The rows of a group lie close to one hidden flat surface of 13 dimensions, which passes through zero. Surfaces can cross.
In the rows, 128 means zero.
Some rows, each with its group after it:
[137 124 112 133 117 123  93 119 168  89 119  79 136 128  46 168 142] -> Nako
[141 152 136 117 115 130 112 104 109 131  78 109 143 120  91 102 186] -> poz
[113 138 146 121  94 181  64 131 114 125 140 100 150 137  71 113 149] -> piruf
[128 142 132 122 112 108 177  90 165 114  99 127 128  82 105 107 128] -> vazif
[125 140  82 122 168 100 152  73 124 180 178 107  93 125 132 174 125] -> vazif
[123 186 173 122  98 101 135 149 126 166 110  87  99 143 143 182 113] -> Nako
[102 127 165 171  67 161 155 103 126 111 139 129 108 151 123 121 120] -> Filom
[143 154 127  85 154 112  96 133 141 140 145 115 107 110 129 175 155] -> Filom
[106 188 136 102 151  99 162 135 128 142 181 137 163 146 108 105 111] -> gaf
[144 129 156 114 146 119 160 164 139 149 121 129  66 152 129 153 120] -> nubos
[111  42 116 124 144 110 174 102 160  91 142 134 139 193  93 130 117] -> legib
[119  90 135 141 132 123 125  65  47 140 133 138  88 130  68  91 123] -> Filom
[118  88 103 150 146  96  78 138 146 109 155  99 150 142 111 206 148] -> Filom
[166 133  81  80 127 155 104 129 142 107 140 167  90 123 126  95 168] -> gaf
[107 103 137  84 177 146 144  63 137 167 103  98 115 152  86 158 116] -> Nako
[159 106 101  72 123 118 103 107 161 143 142 182 137 142  90 108 135] -> Filom
[ 93 122 125 124 106 125 173 162 101 150 146  62  42  88 122 132 156] -> Filom
[113 127 125 158 110 127 156 131 116 130  84 164  85  85  70  93 100] -> Nako
[103 128 124 102  80 147 103 138 144 123 199 111 148 154 170 143 111] -> legib
[ 94  97 123 127 100 147 144 147 164  82 167 127 126 142 177 147 141] -> Filom
[ 87 100 150 118  96 132 151  78 110 142  94 136 102 130 153 139 158] -> gaf
[141 164 170 167 119 134 122 121 127 139 156 125 131 139 120 150 137] -> nubos
[120  88 160 118 115  90 142  85 154  87 108 161 144  83 121 128 147] -> tevu
[108 169 135 141 135 120 142 152  59 166  82  66 141 174 139 113 153] -> Filom
[129 115 100 128 122 149  81  86 123 113 121 122 149 182 166 168 164] -> tevu
[164 119 152  62 144 154  86 150 169  96  87 151 144 176 151 138 123] -> vazif
[152 146 122 168 106 144  55 147 132 122 148 118  83  85  92 185 123] -> piruf
[146  95 116  76 114  92 171 109 158 110 115 136 132 104 109  82 206] -> gaf
[134  96 131 125 109  57 125  86 108 125 116  77 155 102  62 126  97] -> vazif
[ 93 108  64 142  97 143 137 106 108 160 159 185  90  98 118 104 139] -> vazif
[ 91 175 149 171 128  68 140 138  61 128 136 178 160 166 154 121 108] -> poz
[137 149 108 150  57 136  97 126 130  95  87 129 108  92 109 118  78] -> vazif
[169 128 160 134 138 164  48 163 104 148 134  82  98 138 143 180  84] -> nubos
[139 152 114 122 171 140 143 164 115 170 136 110 107 150 127 126 146] -> piruf
[129 178  87 114 142 191 103  76  92 175 147 158  87 126 151 110  77] -> nubos
[163  94 106  95 111 118  49 141 152 138  83 125 126 103 129 174  62] -> nubos
[111 144 138 145 107 114 143 125 121 175 101 126  80 110  85 155 124] -> Nako
[111 156 114 128 156 143 110 172 124 103 147  54 154 161  72 132 151] -> poz
[130 138 104 147 141 106 124 142 136 107  61 166 130 152 154 161 197] -> tevu
[133 162 135 149 147 134 148 158 177 151  75 172 184 172 103 126  96] -> vazif
[127 171 146 131 127 170 106 120 101 145  91 137  96 114 101 115 155] -> piruf
[ 84 134  96  75 103 135 134 119 170 133 160 156 140 102 158 128 188] -> Filom
[162 113 160 123  94 115 113 145  80 122  89  68 120  96 143  92 153] -> gaf
[127  85  71 126 158 194 124 160 143 124 102 109 113 135 109 103  69] -> poz
[131 154 225 115 139 151 112 145 142  79 160 119 184  82 107  94 119] -> vazif
[146  41 113 151 131 134  98 167 112 143  97 117 120 129 156 156 137] -> poz
[107 142 105 115 119 170 155  49 141 149 105 119 128 108 106 100 171] -> legib
[122 108 125 152 125 120 188  49 103 193 144 114 125 203  70 110 127] -> tevu
[124  83  89 144 112  90 184  91 124 169 123  90 134 107 121 110  73] -> piruf
[104 103 113 111 138  89 114  92  69 143 138 206 111 128 110 106 139] -> piruf
[ 89 133 193  81  80 114  81 175 128 115 157 154 156 101 158 140  81] -> poz
[136 153 137  79 140 109  97  80 137 145 126 178 108 152 135 171  93] -> Nako
[167 110 103 123 154  97 152 108 189 131  84 161 107 114 125 170 147] -> Filom
[151  77 145 122 154 133 123 155 116 102  75  84 133  97  73  92 116] -> tevu
[146 124 165 153 114 145 119 147 142 106 113 102 165 161 141 130 120] -> Filom
[103 112 161 195 144 141 158  99 149 161 195  99 134 125  82 182 141] -> legib
[104 126 120  88 135 169 108 121 167 129  76 109 203 121 156 129 118] -> piruf
[116 160 122 137  96 163 137  88  84 141 137 169  99 125 134  72 107] -> piruf
[ 86 102 159 141 129 115 183 145 160 152 106 154 139 129 133 141  94] -> gaf
[166  71 146 124  96 117 118  88 133  83 107  92 118 114 227 152 110] -> legib
[108 129 112 119 134 146  89 177 127 141 132 153 167  85 110 105 142] -> legib
[ 95  92 121 197 167  98 171 153 112 122  98 144 170  94  94  99 116] -> tevu
[105 137 211 144  84 157 131  84 106 118  99 186 106 125 119 106 145] -> gaf
[115 101  56 137 116 182 119 122  98 138 130 175 102 168 151  90 126] -> gaf
[143 104 124 160 144 170 141 129 148 135 119 175 120 122 132 109  96] -> poz
[131 119  94 154 130  96 138 172 128 105  76 127 134  88 111 114 154] -> tevu
[ 99 140  74 147 135 118 155 142 141 123 112 167 103 153  87 132 162] -> vazif
[111 129 151 116  97 131 105 157 146 119  94 154 148 189 121 154 154] -> tevu
[ 97 163 168 162 150 130 157 174 164 152 179 138 102 140 110 194 168] -> nubos
[133 121 110  85 142  98 159 137 147 142  94 108 113 160 162 150 110] -> gaf
[150 144 121 170 124 118 118 108 127 135 115  55 135  98  93 153 161] -> legib
[166 167 160 177  46 104 146  45 136 173 120 139 134  71 142 117 100] -> poz
[168 118 115  99 136 112 155 175 200 126 124 118  81  88 142 160 136] -> Filom
[109 178 133 147 118 145 160 225 164 135 106 102 165 154 136 121 154] -> vazif
[ 90 123 158 147 160  93 107 164  85 172 169 149 120 112  86 161 104] -> Nako
[169  88 161 104 158 174 112  79 129 108 132 138  73 146 121 134 159] -> nubos
[130 123 140 175  80  93 140 129 188 103 127 106 172 101  95 153 143] -> nubos
[163 106 137 113 177 120 149 191 169 124  93  87 100 110 146 159 166] -> gaf
[172 119 141 146  83 153 101 115 147 168 100 178  73  90 142 144 120] -> poz
[ 78 201 142 118 154 147 127 120  82 115 159 106 112 171 143 143  93] -> gaf
[125 138 168 132 134 153 196 123 146 131 168 110  87 143 153 124 140] -> legib
[148 163 107  77  63 127  73 174 111 152 190 115 140 107 127  80 108] -> gaf
[132 146 152  85 134 111 155 163 134 147 133 182 111 154 132 104 144] -> tevu
[135 150  64 189 109 115 124 144 106 125 138  42 136 153 117 144 191] -> tevu
[139 170 181  97 119 163 115  70 122 116 151 155 143  76 101  66 113] -> nubos
[108 151 166 119 189 138 115 181 149  96 180 117 168 152 100 148 101] -> Nako
[107 118 137 155  94 138 168  86 119 147 124 131 123 219 151 142 122] -> tevu
[114 130 156 175 104 133 108 156  93 110 105 176  81 125  90 130 145] -> poz
[ 96 164 144 107 130 150 148  60 109 166 139 172  71 103 121 130 142] -> nubos
[118 151 122 106 158 186 101 205 146 139  88 147 138 139  84 111 138] -> piruf
[115  99 142 101 109 132 168  90 132 132 111 178 142 132 183  83 130] -> Nako
[121 105  79 135 143 126 165 136 153 155 104 175 152 150 103  96 148] -> Filom
[158 153 168 182 158 115 140  52 100 118 125  90 117 117 144 162 113] -> legib
[136 173 126 120  82 114 149  65 113 131 102  89 118 123 151 116 100] -> nubos
[125 178  94 125 165 138 123 100 135 103 113 185 147 187 105 115 118] -> poz
[ 98 123 132  91 113 130 136  65 120 117 101 153 158 132 156 105 196] -> Filom
[132  90 191 116 181 140 100 154 100  95 107 113 161 129 152 124  82] -> nubos
[132  90 191  98 117 109 112 147 129 129 167 160 101 103 121 133 106] -> nubos
[167 125 133 114 158  88 165 148 165 145 169 127 135 125 146 137 103] -> vazif
[120 122 184 142 158 165 136 110 117  90 154 105 140 153 154 134 157] -> tevu
[135 137 135 164 106 101 107 153 103 125  91 108 157 134  75 117  67] -> vazif
[128  91  59 123 114 121 147 109 147 119 136 172 131 125 114  83 149] -> nubos
[ 83 156 118 171 119 158 132 117  96 146 146 141 147 114 171 118 120] -> tevu
[111 142 153 134 123 144 184 136 126 133  78 126 113 122 101  80 125] -> Nako
[145 102  92 121 121  96  94 149 116 109  81 154  90  98 157 149 106] -> piruf
[156 153  95 101 124 106 138 152 173 141 154 147  74 104 154 156 133] -> piruf
[119 113 109 144 117 120 148 148 118 149  90 163 167 176 121  99 147] -> Nako
[130  73 134 133 154 118 128  89 101 105 150 109 142 106 164 126 158] -> Nako
[133 138 118 148 107 161 118  85 146 108 103 168 108 120  74 115 118] -> poz
[119 118  77 102 135 145  82  96 114 157 151 145 125  97 138 136 136] -> piruf
[ 97 107  93 140 151 113 132 140 121 119 179 118 181 114 131 114  70] -> gaf
[ 72 133 163 169  63 141 167 100 104 144 183  97 155 141 110  96 144] -> tevu
[143 105  97 157 129 148 148 112 143  94 119 118 106 105 155 120 140] -> Nako
[169 167  46 129 116 135 102 152 121 125 119 103 112 112 148 102  69] -> legib
[100 116 142 123 115 120 113  97  76 111 104 134 191 172 181 108  72] -> piruf
[153 120 128 134 162 106 134 104 113  82 100 146  82 138 113 134 129] -> vazif
[163 126 166 118 124 117  83 112  99 151 138 163 126 123  99 115  74] -> vazif
[171 144  91 143  80 154  94 172 103 112 173  67 143  85 168  74 188] -> Nako
[167 130 119 136 158 124  68 162 123 167 148 127 155 123 146 159 122] -> gaf
[107 168 168 102 111 109 142 145 118 165 142 178  94 148 100 132 117] -> legib
[146 151 133 123 112 168 158 137 136  99 125 152  92 137 145  80 157] -> piruf
[149 126 183  95 109 139 159 119 134  96 123  67  94 122 206 131 113] -> legib
[112  80  73 129 154 134  91  88 132 108  94 125 177 177  85 144 146] -> poz
[ 76 122 158 134 147 136 100 121  82 136 124 151 202 169 130 121 164] -> legib
[180 104 174 158 133 131 170  93 137 139 103 106 129  92 130  99 207] -> poz
[152 181 135 143 140 144  82  50  96 145  84 151 132 123 193 159 161] -> legib

New rows. What belongs after each?
[118 101 178 158 157 116 116 115  70 104  76 124 139 122 114 124 178] -> piruf
[100 119 180 138 129 139 105 165 136  99 148 136 147 123 141 149  77] -> gaf
[125 180 168  89 112 116 132 101  89 148  90 101 133 185 153 120 137] -> piruf
[123 182 124 159 113 172 139 104 148 118 143  91 126  81 179 147  99] -> vazif
[138  86 166 176 121  83 137 109 157  62 132 142 141 116 130 167 137] -> piruf
[142  98  89 136 131 163  69  91  84 138 111 138 101 146 168 152 164] -> gaf
[142 137 191 102 181 115 131 166 131 125  93 102  99  88 165 167  94] -> gaf
[144 155  62 134 157 145 121 113 113 145 168 128 111 111 147 123 144] -> tevu
[164 114 122 154  93 121 128  97 128 136  52 115 125 153 172 143 105] -> vazif
[146 136 154 131 148 135 141 127 155 102 131  89 167 102 156 127  83] -> vazif
[ 98 177  98 156 171 143 113 112 112 141 103 142 167 151 131 154 196] -> nubos
[122 119 127 168 125 135 132  80 148 116  56 193 170 161 106 126 127] -> vazif
[129 102 121 169 137 124 134 145 118 131 177 139 149 120 156 125 108] -> vazif
[135  88 138  61 150 195 107 132 146 121 124 136 104 133 103  99 129] -> Nako
[109  89  85 122  97 141  62 116 123 139 133 102 113  96 145 184 109] -> nubos
[104  85 103 119 120 136 161 139 132 179  90 207  95 166 144 119 152] -> legib
[136 159 130 152 169 121 133  81 113 108 116 122 113  75 196 161 146] -> tevu
[ 55 102  71 119  88 107 155  74 137 132 172 120 172 175 127 137 123] -> gaf
[114 145  95 160 129 122 138 139 126 132 115 144 124  68 151 119 117] -> tevu
[ 95 120 136  97 144 121 131 108  84 133 160 142 158  96 155  83 169] -> piruf
[113 145  89 100 146 118 176  86 137  65 139 117 176 144 119  66 108] -> poz
[143 135 109  68  88 120 136 109 134 131  98 147 151 124 164  70 123] -> Filom
[139 152  66 117 120 138  94 175 162 143 142  89 106 152 107 173 184] -> nubos
[108 159  80 133 169 127 150 111 118 105 100 122  78 132  88 139 123] -> vazif
[171 169 142 139 180 164 121 139 126  95 158 128 124 122 221 128 103] -> legib
[144  90  99 166 170 169 160  87 134 140  92 140 207 125 114  57 120] -> poz
[151 124 139 188 147 115 171  89 104 151  79 126 133 135 155 123  98] -> vazif
[163  61 133 121  94  88 111 171 109 154 130 154  73 138 120 129 135] -> nubos
[134  63 143 130 150 123 153 143 138 154  62 164  88  92 123 129 117] -> legib
[154 144 110 111 220 143 113 141 128 151 153 155 123  79  76 105 129] -> tevu
[159 145 143 159 165 159 158  74 167 149 116 146 100 152  98 153 155] -> poz
[151 139 132  85 154 108  81 150 122 165 155  97 160 146  76 139 138] -> tevu
[154  85 107 131 114  57 125 137 174 118 175 168 143 150 121 163 142] -> vazif
[142 140 102 166 109 135 153 106 119 118 100 183  98 129 138  93  72] -> poz
[128 111 162  78 121 171 167  67 167 113  92  51 112 117 117 124 164] -> Nako
[134 108 109 125 145 124 151 121 146 120 101 140 106  71 126 112  80] -> gaf
[136 126 126 101  85  88 125 134 150 131  58 114 107  85 107 145 117] -> piruf
[161 139 132  92 149  99 102  95 151 116 109 116 116 100 148 176  78] -> gaf
[118 157 130 116 150 144 119 183  92 119 130 145 119  92 183  92 138] -> piruf
[121 123 135 103 106 133 145 165 117  97 144 129 107  45 144  61 194] -> piruf
[ 80 106 146 137 166 152 109 143 112 193 131 169 186 125 122 127 109] -> poz
[145 168 185 144 135 112 127 136 116 148 126 128  96 103 127 157 128] -> legib
[170 133 131 153 125 157 117 149 141 177 108 115 153 125 164 132  74] -> poz
[103 119 173 107 138 129 142 146 145  95  95 151 189 158 123 103 143] -> piruf
[ 96 153 162 110 172 136  99 131 115 124 167 159 162 144 151 153 123] -> nubos
[140 142 107 130  84 130 104  79  80 145 133 157 141 156 121  77 128] -> gaf
[120 169 196 165 164 122 205 130 141 151 177 142 107 130 151 145 112] -> poz
[138 142 138 149 134  80 123 134 148  99 103 105 168 123 135 167 139] -> Filom
[134  99  76 114 127 115 205 159 202  87  85  81  93 148 107 136 164] -> gaf
[136 142 148 136 111 113 133 110 144  97 147 154 113 122 137 136 100] -> Filom
[146 130 159 108 111 135 136 165 164 153 102  86 157 127 101 120 192] -> Filom
[167 136  79 166 103 156 112 128 148  98 131 157 129 188  84 103 153] -> gaf
[104 123 189 167 125 150 131 126 131 128 133  87 150 123  89 147  73] -> tevu
[155 146 174 133 142 197 109 178 161 154 115  93 142 116 131 133 144] -> Filom
[131 137 124 164 107 117 145 153 128 145 182 160 130 141 110 105 165] -> nubos
[156 183 149 110 149 148 114 129 134 149  92 114 113 163 110 150 159] -> poz
[168 137  95 147  67 135  87 151 116 121 139 119 107  93 136 107 193] -> Nako
[119 141 135 105 151 164  90 154 125 128 160 142 151 173 162 143 127] -> tevu
[135 148 158 112 125  92 147  73 111 133  93 181  80 113  90 120  95] -> legib
[113 128 114 133 158 139 124 204  89  94 130  99 150 145 103  79 150] -> poz
[115 162 146 142 184 120 134 159  87 199 153 141 107 157 151 164 117] -> Nako
[126 162 123 114  94  81 148 152 133 128 111  85 151 129 160 130  51] -> nubos
[105 138  84 156 145 113 153 181 121 159 151 160 145 117 103  95 116] -> tevu
[158  92 111 113 186 124 144 122 130 151  90 140 104  58 105 105 149] -> Filom
[108 116  84 142 168 196 115 121 130 165 117 137 171 155 105 117  87] -> piruf
[123 189 128 141 154 127 136 179 151 149 146 158 115 105  91 139 129] -> tevu
[168 115 112 109 106 103  96  70 122 109  79 108  87 127 141 159 115] -> Nako
[132 176 184 163 123 125 143  87  80 171  98 115  99 117 157 149 147] -> legib
[ 92 154 166 130  96 110 142  76 154 148 174 132 167  76 107 139 106] -> piruf
[ 95 116 139 182  84 160 164 148 131 126 155 170 151  96  71  51 132] -> gaf
[116 109 138 141 143 158 100 161 145  80 152  99 119 102 125 159 141] -> gaf
[145 104 116 109 107 108 100 118 132  83 113 134 142  88 134 102 122] -> legib
[120 112 138 135 136 152 131  87 134 142 111 123 162 197  67 126 131] -> piruf
[131  80 134 165 153  97  88  95  63 101 103 119 123  93 150 153 161] -> piruf
[112 127 150 166 123 159 118  86  92 121 114  88  84  95 157 163 111] -> Filom
[111 157 135 153 121 133 148 114 110 156 136 160 140 111 105  88  92] -> gaf
[148 155 137 114 158 138 126 170 126 122 157 191  77 170 106 118 184] -> piruf
[166 121 148  83 170 124 117 111 142  94  82 116 118 150 125 136 110] -> vazif
[143  90 114 129  30  75 120 137  98 146 189  97  77 144 158 143 121] -> nubos
[181 184 113 188 103  96 155  97 122 154 127 131 134 144 176 127  83] -> poz
[125 132 156 115 122 120 138  77 139 150 122 127 203 108 144 106 119] -> poz
[121 166 169 150 187 121 145 137 122 144 144 136 149 151 151 158 130] -> piruf
[123 128 165  67  92 121  97 148  93 148 147 101 156 134 112  86 163] -> tevu
[112 131 102 140 134 166 156 112 143  90 179 114 170 139 130  83 191] -> legib
[165 121 147  88 123  90  54  90 118 103 106 149  94 135  96 178 133] -> Nako
[ 79 132 103 166 113 182  96  78  99 162 127 137 139 174 126 153 126] -> Filom
[140 146 129 132 139 148 134 114 134 125  98  73  95 156  93 156 130] -> poz
[102 176 110 107 150 176 150 192 107 144 156 127  78 110 132  77 115] -> gaf
[108 141 179 109 128 122  99 118 157 128  96 181 143  91  63 145 141] -> tevu
[174  86 105 106  80 154  56 150 140 127  79 162  84 102 145 133 133] -> poz
[132 125  79 148 151  75 146  61 114 166 155 125 149  88 104 128 146] -> tevu
[129 164 148  53 125 109  90 115 135 142 138 191 137 113 111 118 127] -> nubos
[171 128 129  98  54 151 100 115 158  84 121  82 128 106 147 102 202] -> Nako
[120 195 109 143 155 165 107 165 135 121 189  98 107  75  93 139 110] -> gaf
[110 104 140 123  55  78 117 110 164 136 156 103 189 147 112 162 153] -> gaf
[119 193 123 142  85 161 126 102 194 119 120 174 124 116 136 160 156] -> vazif
[130 203 151 120  69 102 118 137 172 162 130 102 150 118  93 168 135] -> vazif
[ 99  98  93  99 109 151 124 169 152 148 144 110  98  89 159 148 114] -> gaf
[ 96 138 104 125 135 144 119  93 156 111 151 169 102 146  72 157 127] -> poz
[162 111 144 164 150 133 132 172 121 145 118 148 150  94 116  96 102] -> gaf
[ 84 132 128 186 157 174 113 112  81 168 118 172 145  67 119 105  98] -> nubos
[190 121 107  66 118 112  91 122 128 131 119 158 118 122 146  96 150] -> gaf
[145  96 148  93 125  55 115 131 150 108  85 138 149  95  92 132 157] -> tevu
[101  78 110 150 158 132 137 143 127 164 112 102  98 135  96 174  92] -> Nako
[125  99 165 105 126 151 130 122  80 105 144 124 113 177 135  89 139] -> Filom
[ 74 132 119  59 142 211 106 137 148 109 131  99 145 115 143 115 161] -> vazif
[166 177  92  94 144 127 127 155 125 204 166 191 139 162 116  81 145] -> gaf
[138 164 111 123  98 128  55 143 166 151 198 146 166 121 121 171 109] -> poz
[159 140 162 152 119 143 124 110 152 109 173 123 125 151 112 154 168] -> nubos
[119 159 136  87 141 112 132 152 166  74 190 124 106  76  77 120 137] -> vazif
[128 140  99 129 104 180  92 141 140 149 161  66 161 151 125 137  77] -> piruf
[149  94  95 106 112 111 143 134 101 117 120  86 138 122 128  69 191] -> gaf
[121  78  97 101 122 151  86 112 143 162 192 116 149 124 134 151 170] -> Nako
[116 110 146  81 105 117 131  58 140 115 133  84 197 152 177 127 153] -> piruf
[150 148 105 107 123 110 134 158 122 142 191 160  89 200 118 119 111] -> piruf
